All rows are made from the same 4 directions, up to rounding. Whole rows:
[[-14   7  37  -3  -1   1  -5  -5  12   2  -1  36 -14  -2 -18]
 [ -9  23  -7  -6   5  20  11   5  24   1   8   8 -18  -6  -7]
 [  1   3 -12  -3   5   1  -4   3   3  -4   7   1  -3  -2  -2]
 [  5  10   4  -2  -6   5   0   5   9   1  -8  -7 -12   4  -3]
 [  4   6  13  -1  -8   1  -3   2   5   1 -10  -2 -10   5  -4]
 [  9   0 -10  -1  -2  -2  -4   4  -2  -2  -3 -14  -1   3   3]]

The start of a row, then its end:
[ -5 -14   1   5   4  -6   5  -7 -14   2] => [ 4  3 19 -3  7]
[ -3   1  31  -5  -2 -10 -22  -1   5  -4] => [ -3  29 -16   2 -21]
[  6  -9  -2   2  -2  -8  -5  -1 -11  -1] => [-4 -9  8  3  5]
[ -8  -5 -26   0  15   3   6  -2  -3  -3] => [ 21   6  13 -10   6]
[  4  15 -12  -3  -2  11   6   7  13   0] => [ -2 -13 -13   1   0]
[ 3 -1 -7  1 -1  1  4  1 -3  1] => [-1 -9  4  1  5]
[ -9  -4 -20   0  14   2   5  -3  -2  -2] => [19 10 11 -9  3]
[ 12   4  -2  -3  -7  -3 -10   6   2  -3] => [ -9 -12 -11   6  -3]
[ -6 -17  24   3   2 -16 -13  -9 -13  -1] => [ 1 23 10  0 -7]
[ -8  -3  45   6 -12   1   9 -10  -2  11] => [-17  11   2   4  -2]
[ -5 -10  -7   7   3   2  15  -6 -11   5] => [ 3 -7 20 -3 13]
[ 0 -3 26  1 -7 -6 -7 -3 -2  2] => [-11   9  -4   5  -7]
[  2  17  22  -4 -11   8   0   4  16   3] => [-14   2 -22   5 -10]
[  7  13 -16  -7   1   4  -7  10  13  -5] => [  2  -7 -17   1  -6]
[ -1   4  -3  -5   5  -3 -12   3   6  -6] => [  7  12  -9  -2 -10]
[ 11   7   1  -1 -10   2  -1   6   4   1] => [-13 -18 -10   7   1]
[  4   2 -12  -4   5  -4 -12   5   3  -6] => [ 7  3 -6 -1 -5]
[-8 15 26 -3 -5  9  2  0 17  3] => [ -6  17 -18   0 -13]
[  4  -9  -1   3  -3  -6   0  -2 -11   1] => [ -4 -10  10   3   7]
[  0  -8 -11   2   4  -3   2  -2  -8  -1] => [ 5 -4 11 -2  6]
[ 11 -11   8   9 -16  -3  12  -3 -16   8] => [-22 -32  16  10  18]
[-18   0  47   9 -11  12  29 -14   1  17] => [-15  12   9   0   4]
[  1 -17   0   6   0 -10   1  -6 -18   1] => [-1 -6 20  1 10]
[ -7  -4 -12   0  10   0   3  -2  -2  -2] => [13  8  8 -6  2]
[  2 -20   5   5   0 -15  -6  -6 -20   0] => [-1  0 19  2  6]
[  1  -2 -14  -5   9  -8 -16   3   0  -8] => [12 10 -3 -3 -7]
[-10  -5   8   7  -1   7  21  -8  -5   9] => [-1 -1 16 -3 11]
[ -3 -11  -3   4   3  -4   4  -5 -11   1] => [ 3 -1 14 -2  7]
[ -9 -11  22  11  -7   5  25 -12 -12  13] => [-10  -5  22   0  14]
[-11  -9   1   5   6   2  13  -8  -8   4] => [ 7  8 17 -6  7]
